There are 4 ways to turn a row about zero (a turn may also mirror it). The second row of each pair is the first, turned, with some noise. The first 28 pairs use one turn. New pairs use 2 turns, one after the other, and a turn may come again.
Some pairs, each with its turns in order after it:
[ 21.0  45.4 -20.8  12.9   7.2 -32.4]
[ 1.2  8.3 16.1 44.6 16.7 41.5] | (0)

[  4.8 -19.6  38.1 -13.5  -7.5 -20.7]
[-32.2   3.4  16.6   7.2  -0.7 -35.6] | (0)

[ 14.3  -5.1   3.8  -4.3 -19.7 -21.5]
[ -6.2  19.1  16.2  17.5  -2.5 -11.7] | (0)

[ 40.6  14.8 -21.3 -37.0  -5.1 -13.1]
[  5.7  41.6  33.3  -8.0 -18.5  19.7] | (2)

[-22.9   1.1 -13.1  -2.1  23.6  27.3]
[-29.9  11.7 -12.1   3.8  30.5 -18.1] | (2)

[-6.0  0.3 -5.3 -2.4 -0.8 12.6]
[  7.1  -2.6  -5.9   1.3  -8.1 -10.0] | (1)

[  1.9 -44.9 -11.1  12.5   9.7 -13.8]
[ 22.6 -17.2  37.5  -9.9  -9.2 -21.7] | (0)

[  5.0 -31.9 -29.1  -0.7  -5.0 -12.1]
[ 16.0  20.6  -6.1 -10.7 -16.9 -30.0] | (2)

[ -6.2   6.4  11.5 -25.8   7.0   4.6]
[ 2.1  5.3 12.4 -3.8 25.9 11.3] | (2)

[-29.1  -0.1 -10.2 -13.0  -7.2  -6.0]
[ -6.9 -10.0  20.1 -20.6  11.6 -19.4] | (2)

[ -8.6  -5.7  15.6  19.8 -10.5   1.8]
[ -8.1  16.1 -12.6  11.0   8.7  -2.3] | (1)

[-14.2 -13.5 -29.3  35.1  15.3  -9.1]
[16.6  2.3 -0.4 45.5  7.0 19.5] | (1)

[ 16.5  35.2  -8.5  16.2 -18.2  14.2]
[  7.2 -22.8 -35.2 -14.8  12.9  10.5] | (1)

[ -2.4 -21.6  14.4  -7.9 -12.6 -29.7]
[-33.8 -21.5  -2.3  -3.1   7.1  -2.1] | (3)

[  1.0  32.6  -4.1  -3.6 -23.5 -12.2]
[ -9.9 -32.2  -9.3 -12.5  21.3  -6.5] | (1)

[  3.1 -16.5  -3.2   3.9   4.6   5.6]
[-3.2  9.9  1.1 -2.6 15.3 -4.6] | (3)

[ 14.8 -25.6 -10.6  13.6  -9.9  -5.8]
[-11.7   7.1  14.7  -6.3  25.5  15.2] | (3)

[ 19.8  19.1  17.4   9.1 -19.0  20.3]
[-11.2   5.9 -26.7  20.1 -24.9   1.9] | (0)

[ -2.2  14.4  -8.2  10.1 -28.5 -14.7]
[-20.7 -22.5 -13.3   7.5  16.3   2.6] | (1)

[  7.6  35.1  41.1 -31.1  18.0  31.9]
[ -1.5  26.0 -33.1   6.3 -61.5 -13.1] | (3)

[-17.2 -29.0  11.9  -7.7 -25.3 -15.8]
[-32.2 -18.9 -13.8  17.1  18.0   3.6] | (3)

[-23.7 -22.0  22.5  10.5  13.3   2.5]
[ -1.9 -29.5  -4.2 -10.0   6.3 -26.0] | (0)

[-16.5  54.6  48.3  22.0  -0.8 -10.6]
[-22.1 -60.5  20.0  23.3   3.9  36.1] | (2)

[-3.0 27.2  5.1 14.0 -3.2  3.4]
[ 10.8  -4.8 -18.3  -8.0  22.0   0.1] | (1)

[ 11.3  31.2   1.0  11.8  -2.7 -19.7]
[-9.7  4.7 -0.2 35.5 11.4 17.7] | (0)

[  1.7   3.1 -11.3 -32.9   1.3   2.8]
[  9.5  -1.0 -27.0 -17.4  -4.8   5.6] | (3)

[ 16.8  17.7  20.2 -26.9  -0.1  11.9]
[ 2.9  8.5 11.8 -2.7 14.8 36.7] | (2)

[ -2.1  -5.8 -22.0  10.7   1.3   4.9]
[13.2  2.6  7.3 -5.6 18.6  1.6] | (3)

New pairs. What belongs after each?
[-24.1  45.6 -33.9  -4.9 -21.8  17.9]
[ -6.4  49.6  13.2 -20.8  21.6  35.6] | (3) (3)

[  1.0   1.4  -3.0  -4.4 -20.1 -22.6]
[  3.0 -14.1  -7.2   0.1  17.2 -18.0] | (1) (2)

[ -9.6  13.1 -50.1  -5.5   5.9 -54.4]
[-51.8  27.3 -34.7 -30.5  19.3 -14.1] | (3) (3)

[-21.3 -29.5   7.2  -5.9 -29.5  -1.4]
[-11.5 -34.0  15.9  -7.5  -9.6 -23.2] | (1) (2)

[ 33.0 -14.1 -10.3   4.9  14.4  18.2]
[ -1.2  26.4 -12.5   1.5 -19.5 -25.1] | (0) (0)

[  0.3 -16.0  12.4  12.5  17.7  26.7]
[-6.5 -6.3 -3.1 26.4 19.2 17.1] | (3) (0)

[19.3 -2.4 -1.5 10.6 -1.2 16.9]
[-6.1 -0.3  1.5  8.5  9.5 27.9] | (0) (3)

[-23.1 -24.2  13.1   5.2 -18.1 -23.9]
[-15.1 -14.6  28.5  18.6  19.5  -2.0] | (0) (0)

[ 0.4 10.4 23.5 28.0  4.0 21.7]
[ 22.0 -31.3   6.3  -5.1  -1.5  10.7] | (1) (1)

[ 13.1   0.9   6.4  13.6 -23.0   1.6]
[  1.3 -10.4 -28.1  -3.9  -7.8  -3.0] | (3) (0)

[ 12.6  -3.7 -13.2   6.4 -24.7 -33.1]
[ -8.0 -13.1 -27.2  -6.1  27.2 -21.5] | (1) (2)

[-15.0 -19.0 -24.8  14.9  25.1 -45.3]
[-42.5  35.6  13.3  -9.4 -14.0 -31.4] | (0) (3)

[ -2.6   4.2 -21.9 -17.5 -12.8 -10.3]
[ 14.4  -5.7  -0.9 -23.9  11.5  -5.7] | (0) (1)

[-8.8 11.2 31.7 25.4 -6.4  0.9]
[ -3.3  17.0  -6.5  24.4 -28.8   5.0] | (2) (1)

[ 14.7  26.3   3.7 -25.2   6.1  -1.6]
[-13.1  11.9  24.8 -14.6 -21.8  -6.4] | (1) (1)

[  8.3 -14.1   6.6   4.7  13.2   2.4]
[  1.5 -18.9  -0.7   2.5 -15.1 -11.2] | (3) (3)

[-11.0  11.0 -38.9  -0.4   8.9 -16.1]
[32.5 27.2 -8.7  7.6  3.4 11.3] | (3) (2)

[ 21.6  -2.9 -18.4   9.4   0.0 -13.1]
[-25.5  -0.8  -8.9 -17.5  -6.5  -0.4] | (3) (0)

[ -0.1   8.8 -21.7  15.8   5.7  12.2]
[  3.6  -4.3 -13.6  -6.2 -22.4  17.9] | (0) (1)

[ -2.5  18.8  10.8  21.3 -37.1 -10.3]
[ 22.6 -13.2   3.9  33.6   6.1  16.9] | (0) (0)

[  0.4 -11.3  -1.7 -13.4  10.0  -0.3]
[-10.5  -2.3   0.9   7.2 -13.9   6.4] | (1) (3)

[ -9.8  44.8  17.6  -7.1 -14.0  15.2]
[ 15.9  30.3  -2.6   9.2 -15.2 -35.7] | (2) (1)

[ 12.1  -1.7 -19.0  -1.5 -12.4   0.4]
[  3.3   6.7   4.0   2.7 -16.4  17.8] | (0) (3)

[ -5.6  -6.9 -34.3 -14.5  12.3  -2.7]
[ -5.5  22.0 -19.2 -10.0 -23.4   0.9] | (0) (3)

[-31.0  -7.8   5.4  -8.6   3.6 -29.6]
[-27.2 -14.6   9.0  -2.4  34.0 -18.7] | (3) (3)

[ 17.2 -18.1 -52.8   6.1 -35.1   5.0]
[ -7.9 -20.9 -27.3 -49.4  12.2  26.3] | (0) (1)

[ 14.2  -4.0 -24.9  -4.6 -30.5  10.9]
[  2.4  -8.5 -16.0 -20.3 -21.6  24.6] | (3) (0)

[ -2.0   1.9  10.3  -1.5  24.7 -31.2]
[ 12.3 -12.7 -18.5  23.7 -17.0  11.9] | (2) (2)

[-12.9  13.2 -13.7 -33.9  -7.1  -6.7]
[  1.5   9.0 -12.2 -19.3  34.6  14.2] | (3) (3)

[ 24.9 -32.5 -17.6 -17.8   7.6  -5.5]
[-26.8   5.8  -5.5 -34.9   4.9 -20.0] | (0) (1)

[  0.1 -48.0  -1.2  18.3 -37.6 -30.8]
[ 37.2 -19.2   7.6  52.5   3.0 -15.4] | (1) (3)

[ 28.9 -15.6 -15.6  12.9   2.0 -10.1]
[-14.6   3.6 -10.0  22.1 -17.2 -24.2] | (0) (0)

[  8.9  -2.5   6.4  -2.0 -14.0  10.4]
[ 12.8  -3.2 -13.8   2.5   0.9  -6.2] | (3) (1)

[-24.2   2.4  35.5  -9.2 -16.2  -7.1]
[ 5.5 -5.2 33.1  7.9 29.1 -7.2] | (1) (1)

[-12.3  11.5  -4.0 -32.5   7.6  18.6]
[  9.0   1.4  -7.3  -3.4 -25.4 -33.1] | (2) (3)

[ 16.1  14.8  40.6  -5.7   5.2 -32.0]
[-0.8  0.7 19.8 14.6 52.7  6.2] | (1) (2)

[ 4.1  0.4 18.0  6.9 -5.4 20.9]
[  7.9  -9.3 -23.1   1.8  17.7   0.5] | (3) (1)

[ 11.7   0.3  12.4 -12.7  -9.9 -24.4]
[  9.0   1.8 -11.5  -4.7  -5.9  29.2] | (2) (2)

[-17.3  12.9  25.1   8.8  -6.7  -3.2]
[ 20.7 -14.9  14.1  -3.8  16.3   8.0] | (0) (0)

[ -4.4   1.9 -23.7   8.5  15.4  19.2]
[ 10.9   5.5   8.3  14.4 -30.6   1.4] | (1) (0)

